The rows are grouped in 5 different ways at once. Each group adds its own fixed numbers to the row, and there is some noise. The rows also spread widely along 15 directions, which tell nothing about the answers.
In the rows, 128 means zero.
Known rows, each followed by its group in each grouping:
[123 142 105 139 169 112 117 103  93 116 127 147 142 133  74 149 127 111
 133 119 102 121 111 126 159 101 121 125 133 157 104 125] | G lir V Fos temug
[134 133 128 107  90 129 120 128 117 123 120 180 135 111 157 119 106 157
 127 129 113 123 109 122 101  97 112 144 142 162 104 166] | P Tevo C feso nida
[164 120 144 162 117 101 128 127 120 153 121 164 122 100 126 113 138 117
 115 125 134 108 127 150 134 129 107 127 113 117  90 112] | F Kupiv R dezap nida
[132 120 135 161 119 137 146 121 145 133 150 116 145 128 122 129 120 145
 123 129 140 113 124 178 130 120 135 130 127 138 132 129] | E Vulis V dezap lufel
[ 99 111 124 129 159 145 117 165 150 142 147 110 137 141 145 114 147 179
 116 129 140 164 152 105 114 166 163  77 128 132 131 122] | E lir J vomuk temug
[129 139 111 155 139  70 115 125 126 113 142 152 131 121 106 116 157 117
 149 137 100 148 101 128 158 113 103  98 153 105 111  92] | G zenib U vomuk lufel
[128 149 182 154 127 114 160 148 146 166 141 139 137 122 170 143 173 167
 120 121 173 139 145 134 124 141 139  93  80 115  91 127] | P mot R Fef nida
[165 115 134 115 148 148 165 130 166 112 121 120 114 100 122  86  95 123
 143 124 132  99 123 132 156 124 113 145 123 102 153  86] | F Kupiv U Fos lufel
[138 123 135 155 140 133 108  64 114 116 132 119 148 151 142 144 119  90
 103 127 159  70 171 166 154 136  88 142  95 135 120  99] | G Tevo C feso lufel
[156 126 136 142 120 131 136 164 124 160 129 117 102 132 123 140 132 139
 107 133 140 142 123 133 108 127 140 123 128 128  98 129] | P mot J Fef nida
[147 168 142 137 143  98 161 137 178 123 143  99 123 149 162 137 123 139
 144 136 159 158 116 156 130 111 122 137 135 106 143 115] | E Vulis V vomuk nida
[115 143 152 121 150 114 132 108 100 133 125 120 126 133 121 129 137 104
 113 136 128 141 130 120 133 137 111 124 141 119 128 105] | G zenib U vomuk temug
[114 125 146  96 133 124 126 160 119 136 103 125  92 124 134 135 132 151
  99 145 136 156 133  82 134 126 112 130 110 114 125 125] | G lir C Fef lufel
[122 141 120 109 117 123 125 141 133 117 138 142 114 135 146 112 137 138
 141 133 119 135 130 111 137 114 122 121 138 122 122 132] | E mot C Fef temug
[167 184 138 145 150 118 115 126 158 143 120 131 128 132  92 166 150 150
  90 109 162 140 131 143 151 100 103 117  82 137  70 104] | G Tevo V Fef temug
[171 153 127 108 162 153 134 122 144 126 117  92 113 144 109 130  77 128
  88 125 144 144 119 145 101 125 112 160 155 149 131 105] | F Vulis C vomuk nida
[163 160 111 128 144 158 162 121 130 131 126  98 134 174 125 148 100 108
 177 108 123 102 132 147 122  99 167 176 138 166 133 184] | E mot C Fef temug
[175 139 115 163  96 100 103 174 123 134 120 150 106 140 135 182 148 145
 125 136 128 153 124 119 131  79 154 109 113 125 100 157] | G Kupiv C Fos temug
[153 149 128 143 115 136 163 147 117 128 173 121  92 139  95 137 173  93
 125 118 122 127 118 133 178  97 149  68 123  98 116  97] | G Vulis J dezap lufel
[113 130 156 148  97 112 109  79 131 111 130 122 157 140 154 134 132 109
 132 142 128 110 129 154 127 123 104 144 137 126 145 137] | F mot U Fef nida
[131 186 133 109 173 114 156 127 160 128 145 130 144 150 149 114 138 153
 150 111 146 145 130 128 138 124 120 119 118 133 104 114] | E mot U vomuk nida
[122  95 106 117 147 149 100 120 108 130 119 128 142 143 131 106 110 102
 138 124 128  87 170 122 150 151 121 144 116 151 128 134] | P Vulis V vomuk nida
[ 96 148 144 114 115 125 173 127 118 126 137 114 120 139 122 144 132 134
 151 133 108 133  90 135 140  90 140 152 138 141 139 166] | E Kupiv V Fef nida
[ 61  99 141 126 150 115 188 132 115 134 165 111 121 124 169 101 136 153
 141 140 144 124 139 141 163 143 112 124 114 109 142 103] | G Tevo C Fos nida
[145 112 130 160 121 137 121 136 129 143 145 139 127 132 152 142 151 142
  98 124 171 100 173 141 164 122 115  96  61 118  85 105] | G Tevo J feso temug
[172 160 121 122 147 154 134 136 134 133 135 133 115 130  94 150 123 152
  85 112 138 142 117 131 128  99 127 109 113 151  84 116] | F Tevo V feso lufel
[ 89 123 138 114 154 126 138 125  99 131 134 110 124 149 130 147 133 136
 114 147 137 137 137 120 152 132 118 128 109 134 128 125] | E mot R dezap nida
[116 146 168 161 107  96 142 133 128 156 143 135 140 124 146 127 184 127
 139 123 120 150 119 135 104 145 158  96 148 114 123 143] | G Kupiv C vomuk nida
[226 128 129 198 122 116 111 156 163 145  96 136 139 119 101 180 130 127
 141 117 143 131 120 149 114 105 166 127 113 136 116 146] | P Vulis C Fos nida
[126  82 127 173 175  94 108 117  94 141 111 108 129 139 113 147 135  92
 128 148 129 131 145 123 143 165 126 124 123 115 138 111] | F lir R vomuk nida
[130 122 117 143  87 113 118 144 132 142 120 133 135 147 149 141 130 122
 162 132 130 100 141 144 157 100 130 165  93 136 117 174] | P Vulis J dezap nida
[157 173 151  98 118 142 132 162 146 166 115 163 129 114 153 112 144 167
 109 106 147 141 142 103 102 121 131 126  99 137  69 152] | F zenib J feso temug
[ 90 134 126 106 190 158  97 124 110 141 129 106 148 169 125 135 145 129
 108 119 141 138 179  92 140 170 141 107 101 154 114 123] | E Vulis J feso temug
[110 130 101 105 130 158  91 127 153 108 147 107 147 158 151 118 125 154
 115 126 138 125 160 133 149 130 118 114 120 154 136 124] | G Tevo R Fos nida
[131  96 127 107 114 133 103 132 144 102  99 136 128 101 124 106  91 141
 120 149 118 121 114 110 144 106  84 155 135 126 146 116] | G Vulis J Fef nida
[152 104 126 159  93 117 107 124 123 140 107 136 130 117 112 146 123 121
 119 141 124 111 127 151 136 109 113 152 115 131 118 150] | F Tevo R vomuk temug
[119 131 162  84 106 148 126 154 110 141 124 124  86 125 166 129 116 158
  47 149 161 151 140 110 110 124  99 125 113 122 109 110] | G Kupiv V feso nida
[161 106 119 149  98 123 109 125 119 129 129 139 129 135 154 119 102 125
 114 141 138 101 145 156 120 117 104 144 131 130 112 129] | G mot U vomuk lufel
[130 146 117 133 138 128  96 127 139 132 102 106 134 148 106 161  75 171
  95 141 127 151 103 152  99 103 109 183 142 179 108 142] | P Kupiv U Fef temug
[125  57 103 152 145 119 168 179  89 153 135 132  83  93 104 108  81 166
 104 157 120 147  98 149 119 124 121 152 159 130 116 109] | E Vulis C Fos temug
[154 127 117 148 181 128 165 152 119 132 167 115 111 170 177 120 135 109
 162 120 153 140 165 116 139 150 168  79 131 109 131 106] | P Vulis U vomuk lufel

New rows. What belongs after each?
[139 153 132 121 127 130 108 139 156 146 135 150 148 124 144  79 169 134
 150 101 121 134 147 119 107 162 144 101 150 135 110 134] | E zenib C Fef nida
[ 93  97 155 137 104 121 152 141 136 151 119  91 117 116 113 125 136 127
 128 150 131 129 118 147 151 140 121 156 117 105 156 123] | P Vulis U vomuk nida
[185 131 127 161 128 128 129 125 140 121 121 135 134 142 147 147 110 122
 143 127 141 110 131 146 125 107 140 135 119 131 124 136] | E Kupiv U feso lufel
[127 159 143 139 126  91 136 117 149 115 131 124 135 134 139 148 137 126
 151 137 131 138 101 137 146  99 108 135 131 115 131 121] | P zenib J Fef nida
[ 83 127 162 110 137 110 134 128 122 111 117 124 124 130 141 155 149 135
 127 153 136 152 134  92 161 120 117 116 103 102 159 125] | E Vulis C vomuk temug
[138 118 123 148 163 120 139 143 108 147 136 155 135 127 152 121 116 163
 122 126 131 143 129 121  99 137 138 114 132 150  90 138] | F lir R feso lufel
[146 114 124 127 125 143 138 127 127 119 134 106 109 140 127 131 112 108
 127 135 133 120 126 139 143 120 126 128 136 124 147 114] | P Tevo U vomuk nida
[135 129 172 133 100 114 140 128 136 113 103 126 122 128 150 168 162 102
 158 144 130 135 123  95 141 109 154 118 108  94 176 160] | E lir C feso nida
[134 183 139 104 148 110 160 124 147 156 126 120 104 129 122  80 128 109
 139 113 120 134 113 145 112 145 112 171 166 122 113 113] | E Kupiv C Fef temug
[108 144 130 121 139 139 169 116  74 150 143 163 153 146 122 122 153 112
 178  99 104  93 136 122 150 116 161 129 110 169  91 184] | E mot U dezap nida
[160 106 170 148  81 144 130 133 129 127 115 114 117 123 154 154 109 129
 100 150 149 130 132 142  99 113 141 133 135 117 163 145] | G Vulis C dezap lufel
[126 123 157 136 105 137 138 108 189 150 121 100 156 103 135  82 116 143
 124 129 144 104 130 190 107 167 106 172 139 126 155 120] | E Tevo R Fos lufel
[129 147 122 137 129 126 106 125 123 145 122  84 113 159  68 150 161  72
 132 123 110 134 125 135 153 136 143 137 139 131 133 131] | P Vulis V Fef nida
[135  73 146 152 158 119 128 144 128 107 101 108 114 103  96 161 130 126
 125 159 127 153 113  91 165 124 129 106 112  95 169 100] | F Vulis R Fef nida
[117 150 145 134 157  85 143 111 103 119 131 129 114 132 109 159 156 105
 131 141 123 154 107 115 170 108 108 107 124 108 126 103] | G Tevo R dezap nida
[113 112 135 169 181  81 151 131  93 139 142  87  90 150 113 167 142 102
 103 159 148 166 120 142 151 143 114 119 130  94 129  72] | E Vulis C feso nida
[106 136 133 103  95 108 145 163 121 152 142  98  68 135 132 109 160 115
 102 151 128 150 126 128 145 133 105 135 134  85 120 103] | G mot C feso nida
[ 81  73  99 134 141 106 156 150  66 140 133 158 136 131 154 103 108 138
 186 143  91 125 119 113 136 124 141 160 148 154 122 180] | E Vulis U feso nida
[143  83 102 182 143 105  92 129  85 150 136 124 124 156 144 125 120  95
 121 143 127 132 152 152  97 167 138 133 168 140 118 127] | E Vulis C feso nida
[122 113 100  95 127 166 129 126 135 104 142 103 116 131 109 108  82 135
 114 136 112 119 106 144 135 113 110 145 163 152 149 111] | P Tevo J Fos nida
[121  87 130 130 109 152  97 131 121 111 139 161 139 112 150 117 112 169
  83 141 143 113 141 128 135 116  97  99 113 146 110 110] | E Vulis J Fef nida
[123 144 157 153 151 144 122  77 130 137 147  75 153 164 151 142 107 113
  88 130 166 121 154 187  84 169 124 139 156 147 143 102] | P zenib C vomuk temug
[160 117 156 125  97 123 153 138 129 114 109 134  97 101 122 139 128 105
 146 144 118 123 101 109 140  97 130 130 137  97 155 130] | P mot C Fef nida
[105 117 141 128 183 147 172 122 103 117 145  96 121 143 114 154 127 127
 123 131 136 126 130 125 156 131 147 111 115 132 150 105] | E Kupiv C Fos nida
[127 123  99 135 170 135 103 135 141 144 103 113 160 145  99 123 110 148
 153 121 106 125 135 130 124 148 149 163 128 173 123 161] | E Kupiv R dezap lufel
[120 191 199 109 108 101 219 105 161 133 126 110 108 112 144 133 138 107
 151 130 146 120  84 155 159  94  99 173 106  83 146 111] | P Kupiv U feso nida
[134 136 137 132 132 124 128 133 115 144 121 120 129 138 110 136 142 116
 129 128 110 143 114 127 112 136 151 127 151 141 129 148] | E Kupiv R vomuk nida
[102  99 131 146 103 133 126 115  76 127 164 112 102 151 147 133 116 116
  80 153 133 131 128 166 111 130 113 124 168 140 132 117] | E Vulis C Fef nida
[115 177 165 119  70  97 145 127 134 159 145 138 107 128 159  98 163 121
 117 130 137 133 126 155 125 120  96 143 136 102  95 127] | G mot U Fef temug
[183 157 158 183 134  93  99 147 194 168 118 101 125 122 107 133 204 110
 120 119 154 159 148 139 129 174 140  88 111  75 116  87] | F zenib R Fef lufel
[114  67 110 152 128 149 134 146 146 155 114  68 118 120 101 105  97 132
 136 144 123 105 135 162 127 160 135 184 142 130 160 127] | P zenib C Fef temug
[123 111 131 146 104 109 169 104 111 104 154 130 128 125 161 113  89 108
 152 149 112 111  90 166 126  89 110 156 178 122 152 131] | G Vulis J feso nida
[106 101 119 149 153  98 116 130 154 121 126 112 148 129 149 111 129 141
 156 147 134 126 150 126 151 145 115 133 118 104 146 114] | G mot V vomuk temug
[ 91 150 146 102 182 137 142  91  97 139 104 121 141 131  72 124 118 111
 127 117 103 131 109 114 127 143 121 161 148 164 127 132] | E lir U Fef temug
[150 169 148 145 154 126 189 116 140 134 141 128 150 131 114 133 141 112
 178 102 116 132  94 143 124 109 170 128 149 140 131 152] | E Vulis V feso nida
[137  93 154 124  92 113 149 166 116 152 109 140  99 113 176 115 133 126
 150 149 134 132 142 111 113 139 142 145 129  97 152 165] | E Tevo C Fos lufel
[128 103 117 116 125 150 119 123 127 106 141 121 109 135 157 107 109 107
 122 140 136  98 153 125 151 132 118 123 125 115 145 103] | P Kupiv V feso temug
[129  96 148 150 125 157 137 132  82 138 153 157 130 117 142 129 141 130
  93 124 141 112 150 121 129 129 143  75 114 134 101 116] | G Vulis J feso temug
[128 117 104 125 134 137  87 135 141 121 128 143 136 132 121 108 150 119
 140 117 118 106 160 108 157 149 134 100 112 130 126 117] | P lir C Fos lufel
[126 160 141 108  84 152 129 107 142 115 138 120 129 132 117 117 141 113
 118 117 112 112 109 145 135 103 123 126 149 143 139 140] | G lir R Fef nida
[109 145 115 139 138 110 115 120 144 156 113  98 147 161 121 116 155  95
 177 112 115 108 160 134 145 156 147 164 121 134 134 164] | G lir C vomuk temug
[103 144 142 107 133 135 131 106 117 127 141 128 134 131 137  91 118 129
 119 125 106 138 108 138  85 149 124 137 191 156 135 129] | E Kupiv C Fef nida
[136 115 140 184 102 103 116 137 138 150 106 139 167 126 136 166 124 174
 134 135 129 123 122 156 102 108 145 155 109 156 110 183] | G Kupiv C vomuk lufel
[119 120 106 108  92 165  99 152 160 124 147 161 150 117 160  79 125 181
 130 114 124 105 148 125 126 120 124 109 124 156 102 142] | P zenib J Fef temug
[114 125 121 129 143 112 152 145 111 137 143 142 119 129 146 105 123 139
 148 131 116 129 124 122 138 118 131 128 135 126 112 129] | G Kupiv J dezap temug
[138 136 118 140 117 125  97 143 152 149 129 118 123 149 118 121 188  95
 137 115 135 111 164 121 167 149 140 104  89 107 113 122] | E lir J feso nida
[150 105 123 165 130 130 140  74 105 107 107 135 161 129 100 161  85  80
 160 130 121  47 122 173 176  88 106 186 102 152 142 147] | P Vulis R Fos lufel
